The rows of a group lie close to one hidden flat surface of 9 dimensions, which may be shifted away from zero. Surfaces can cross.
(in the rows, 128 means zero)
Known rows, each followed by its group:
[126 137 105 136 117 151 151 103  97 128  70 132 135 140 100 124 129 136
 150  91 110 139] : (0)
[169 117 121 159 111 161 110 123 122  78 145 125 138 144  89 144 144 109
 145 105 139 166] : (1)
[126 132 111 147  86 133 144 100 139 102  82 103 163 145  90 133 135 149
 124  99 104 114] : (3)
[113 154 163 169 144  85 135 134 120 117 141 116 122  96 163 131 141 131
 147 134 141 115] : (3)
[119 139 129 158 142 116 124 127 109 117 127 122 123 131 135 110 137 115
 132 119 143 131] : (0)
[118 137 101 140 129 111 158  84  89 145 116 118 116 181  92 121 146 151
 146 110 125 100] : (1)
[120 151 155 169 123 130 143 115 140 120 119 165 153 101 132 140 116 148
 143 127 103 124] : (0)
[141  80 106 113 118 130 130 139 131  96 172  86 128 147 104 115 141 127
  99 160 161 140] : (1)
[107 133 159 151 118 104 157 125 135 132 165 177 150  88 130 129 133 146
 161 147  96 121] : (0)
[127 115 135 148 129 120 133  84 103 132 128 112 118 137  87 132 115 163
 112 128 104  86] : (1)
[134 108 121 121 129 161 113 130 133 134 126 140 124 132 108 127 121 120
 116 132 112 139] : (1)
[ 68 167 137 171 143 106 124 122 158 157 132 136 156 110 174 130  89 145
 109 171 136  91] : (1)
[ 84 149 116 179 126 102 154 138 108 133 120 128 138 153 129  76 129 113
 135 119 144 130] : (1)
[105 160  90  94 142 148 144 148 152 165  54 129 139 139 177 119 103 116
 139 123 157 155] : (2)
[120 154 172 136 152 129 153 120  86 125  86 156 120  63 154 121 150 120
 178 107 116 164] : (2)
[ 98 133  79 168 103 104 136 168 162 107 153  75 157 174 139  89 128  92
  99 154 195 133] : (1)
[157 177 149 156 162 134  93 140 134  86 111 108 107 157 164 159 144 100
 155 106 200 153] : (0)
[123 143 139 147 136 121 134 144 160 105 151 135 144 101 172 143 125 148
 150 165 160 138] : (2)
[113 154 117 137 138 112 126 111 130 158 111 125 134 135 150 147 115 136
 129 127 126 106] : (3)
[141 101  84 111 108 170  95  99 165 154 144 107 145 183  81 149  98 132
  69 140 112  95] : (1)
[132 133 128 165 118 123 108 105 114 112 151 129 130 147 114 118 159 130
 148 123 122 121] : (2)
[122 129 130 135 131 115 104 113 146 124 165 129 132 109 142 135 143 161
 140 181 125  98] : (3)
[128 143  85 120 136 107 175 113 127 131 118 106 128 194 134 141 138 150
 161 118 190 127] : (2)
[109 138 116 118 135 118 135 154 140 143 143 147 138 115 170 111 147 115
 155 150 154 157] : (0)
[132 106 115 116 131 123 105 114  93 141 130 141  95 135 105 102 152 151
 145 139 109 113] : (3)
[155 115 122 122 139  93 115  78 122 112 197  93 103 138 124 161 172 179
 144 165 153  86] : (2)
[120 155 122 178 134 111  98 154 138 135 146 125 133 157 137 117 113  82
 111 114 143 126] : (3)
[161 124 149 142 162 123  97  99  73 131 153 134  72 139 109 142 144 140
 149 111 116 108] : (1)
[114 188 124 152 149 141 141 104 156 133  89 141 156 129 168 162 121 146
 173 124 159 139] : (0)
[137 133 116 125 179 127  61 145  95 192 171 158  68 184 152 115 135  76
 126 125 143 115] : (1)
[126 130 167 127 148 122 128  74 119 137  95 126 125  71 124 162 110 188
 124 140  90  83] : (2)
[124 140 105 108 134 138 126 116 162 144 107  94 142 132 159 153 111 134
 106 139 158 120] : (2)
[135 120 136 109 152 112  82 111 106 134 167 135  90 106 153 124 183 147
 152 159 127 105] : (2)
[ 84 150 116 127 140  98 102 139 132 158 129 128 117 143 177  82 148 123
 135 157 134 100] : (3)
[113 154 132 184 113  93 133 138 152  91 169 114 161 127 153 134 156 130
 155 137 166 126] : (3)
[201 106 176 136 127 110 162 110 136  46 156  79 127  56 112 217 117 168
 136 129 149 141] : (3)
[163  92 123  95 128 156  83 121 118 104 131 100 117 102 121 144 173 124
 125 125 124 145] : (2)
[124 112 101 107 141 130 107 145 119 131  90 112 109 138 129  98 105 134
 108 145 134 121] : (2)
[132 102 102  70 120 132 129 139 149 140 128 128 132 106 140 126 138 128
 131 150 126 143] : (0)
[100 155 120 193 129 107 133 163 128 103 156 166 139 147 147  72 128 117
 173 146 153 151] : (2)
[159  96 160 124 139 137 107 164 139  67 158 123 119  53 142 143 128 131
 134 168 147 168] : (3)
[148 129 122 127 141 144 106 118 136 135 157 138 126 134 136 159 130 132
 131 139 136 129] : (1)
[ 96 157 117 142 153 123 118 139 116 148  91 128 118 121 166  97 122 109
 132 121 146 136] : (0)
[108 139 138 144 130 115 117 153 165 105 155 151 147  75 174 119 138 143
 152 179 139 136] : (3)
[128 131 152 197 109 105 152  87  87  94 153 124 138 139  65 127 139 144
 137 102 101  96] : (0)
[137 131 131 135  99 151 149 120 138 102 106 140 154 102  97 144 124 146
 143 112 101 143] : (0)
[106 160 114 166 136 138 110 138 137 130  95 113 144 140 149 120 112 105
 115 119 147 132] : (0)
[142 130 137 170 111 116 141 100 156  85 161 113 154 116 106 171 138 165
 140 138 124 111] : (3)

New rows. What belongs after each?
[123 144 142 153 148 108 124  78  67 142 134 104  91 152 119 134 169 125
 142  90 132  91] : (2)
[107  89  78  90 133 108 128 162 114 133 149  80 104 178 130  67 142  94
  91 152 180 132] : (1)
[168 136  99 102 141 155  96  98 125 146 133 139 110 178 124 164 146 122
 158  99 135 135] : (1)
[139 130 102 148 111 142 123  92 105 123 129 125 131 163  96 133 173 114
 158  83 121 131] : (2)
[155 180  89 102 149 136 163  77 145 204 111 165 148 171 146 220 106 160
 182  92 132 132] : (3)
[127 119 126 142 137 139  99  92  95 157 111 159 115 119  86 108 103 154
 129 131  66  96] : (3)
[165  81 103  71 129 137 124 121 101 101  96 104  91 125  96 106 137 168
 137 137 128 137] : (2)
[135 125 156 173 109 112 171 111 138  57 125 107 150  94 108 153  89 186
 140 155 145 120] : (2)
[106 191 151 153 155 116 105  92 138 176 115 146 128 162 165 163 105 149
 134 125 131  75] : (0)
[132 120  87 130 119 125 134 139 123 119 152 108 127 177 124 112 153 110
 140 122 172 152] : (1)
[122 153 117 133 168 124 141  50  94 151  77  84 114 133 132 162 127 193
 149 129 156  84] : (0)
[122 154 169 165 131  99 154 109 156 100 142 137 158  66 152 164 123 172
 159 155 125 113] : (3)
[119 144 165 140 131 141  87 180 137 130  85 156 123 105 149 104  92  78
 100 112 107 137] : (0)
[125 112 109  85 139 124 142 117  99 159 108 126 109 111 130 101 135 150
 129 133 110 122] : (0)
[117 157 158 192  94  96 183 140 118  51 106 112 166  96 117 117 159 121
 164  89 135 152] : (3)
[130 123 199 204 130 112 137 128  77  46 143 169 118  49  96  96 159 141
 189 120  97 146] : (2)
[ 85 132 114 131 149 117 126 135 130 154 106 115 141  80 159  97 108 136
 107 164 122 122] : (0)
[152 113 110  91 136 123 152 125  97  99 104 120 102 139 124 116 159 149
 173 118 155 151] : (2)
[129 108 114 112 146 127  98 161  51 131  85 134  66 155 109  39 158  95
 142  97 122 153] : (2)
[164 134 138 130 115 165 153  56  97 100 107 145 142 100  93 184 203 156
 194  77  94 157] : (2)
[131 134 138 161 106 103 118 111 161 104 133  70 146 116 129 158 114 146
  85 138 123  85] : (3)
[112 125 123 156 121 105 158 101 132 116 169 112 145 137 120 132 125 164
 128 159 146 108] : (1)
[150 133 176 138 101 151 153 127 131  84 104 179 148  88 101 145 128 141
 164  97  78 150] : (0)
[146 103 131 133 120 136 150 145 107  71 103 133 126 111 101 103 133 138
 159 126 136 167] : (2)
[158 154  90 130 144 142  94 149 178 169 176 134 140 169 166 187  97  95
 129 128 166 147] : (3)
[ 95  90  76 135 109 120 193 122 101 110 133 119 168  71 102  83 145 153
 148 158 114 166] : (0)
[129 108 110 132 125 135 124 149 114 108 103  98 135 113 126 105 124 111
 119 128 148 153] : (0)
[130 129 114 109 141 112 129 113 111 138 121 127 104 143 131 121 139 158
 149 142 138 118] : (2)
[119 125 161 117 114  79 124  86 168 110  97  40 138  80 151 170 115 207
  68 172 120  39] : (3)
[152 134 150 109 108 132 156  98 166 116 149 162 146 103 132 188 137 174
 160 137 110 124] : (0)
[110 146  85 153 116 155 162  98 130 114  74 120 178 128 109 120 128 142
 157 112 129 157] : (0)
[125 106 146 140 123 117 106 138 107  84 119 111 117  90 111  91 144 139
 116 143 110 125] : (3)
[138 155 129 139 146 131 103 101 108 134  71 117 111 134 135 145 123 141
 144 108 124 111] : (1)
[149 133 126 147 155 122  95 116 150 151 192 148 120 125 140 178 106 144
 139 167 139 119] : (3)
[147 104 138 116 143 112 135 143  92  86 131 117  98 109 125 105 147 158
 158 149 149 139] : (2)
[119 132  80 114 134 115 128 113 117 162 134 105 117 193 127 118 140 124
 127 122 159 110] : (1)
[128 147 102 220  94 132 104 120 177 100 199 153 184 168 101 141 132 118
 148 142 130 128] : (3)
[119 102 112 147 119 125 101 129 125 103 165 125 122 140 112  86 163 137
 133 156 122 116] : (3)
[133 119 159 151 126 108 112 131 112 107 117  86 113  98 118 125 122 138
  99 128 112  98] : (3)
[120 147 116 197 113 146 100  85 140 155 116 118 144 177  89 140  90 129
  88 107  98  76] : (1)
[ 99 144 116 140 144 115 135 107 115 197 164 162 123 171 135 127 123 144
 145 146 124 102] : (1)
[104 112  90 111 107 123 145 163 121 150 149 151 141 131 126  67 149  94
 136 127 108 161] : (0)
[117 130 170 169 151  96 160 148 100  87 102 137 117  82 139  93  93 150
 151 150 147 138] : (2)
[112  68 117 110 114 140 146 122 126 163 185 158 127 142  84 107  99 140
  87 175 105 115] : (1)
[127 100 126 140 136  79 160 150 109  77 205  94 111 135 128  99 169 135
 139 161 195 138] : (1)
[122 169  78 154 100 164 138 137 168 141 121 195 191 158 132 135 119 107
 188 113 124 181] : (3)
[147 109 159 152 130 138  92 103  97  90 127 100 112  93  95 142 159 125
 115 113  99 116] : (2)
[126 173  99 147 122 143 126 105 152 136 154 123 161 167 152 168 184 101
 163 101 168 147] : (2)
[127 166 102 128 122 116 126 129 178 146 140 123 159 143 174 164 129 129
 147 138 160 136] : (3)
[118 114  87 129 110 139 149 136 128 127 133 134 150 159  96  95 125 118
 115 127 130 147] : (1)
[149 137 130  96 145 138 116 120 156 118 125 118 121 114 159 168 130 146
 134 146 159 135] : (0)
[169 118 137 116 132 148 139 119 134 108 116 142 132  80 115 177 107 147
 158 120 121 158] : (3)
[139 125 168 148 122 113 126 124 125 117 156 142 119 124 113 145 132 146
 125 123 106 106] : (0)
[156 117 171 149 152 110 138 136  72 107 116 117  98  80 115 133 114 124
 133  94 109 140] : (3)
[155  95 122 129 118 137 102 153 143  73 164 123 132 101 126 127 143 122
 134 163 148 153] : (3)
[102 110 143 155 124 125 181 137 103  99 115 151 142  94 103  79 116 141
 137 138 110 152] : (1)
[142 112 139 113 114  97 135 112 123  94 116  65 120 113 119 129 157 156
 117 126 139 102] : (3)
[142 124 124 123 121 119 117 124 148 111 126  81 131 112 138 155 121 148
 108 142 143 109] : (3)
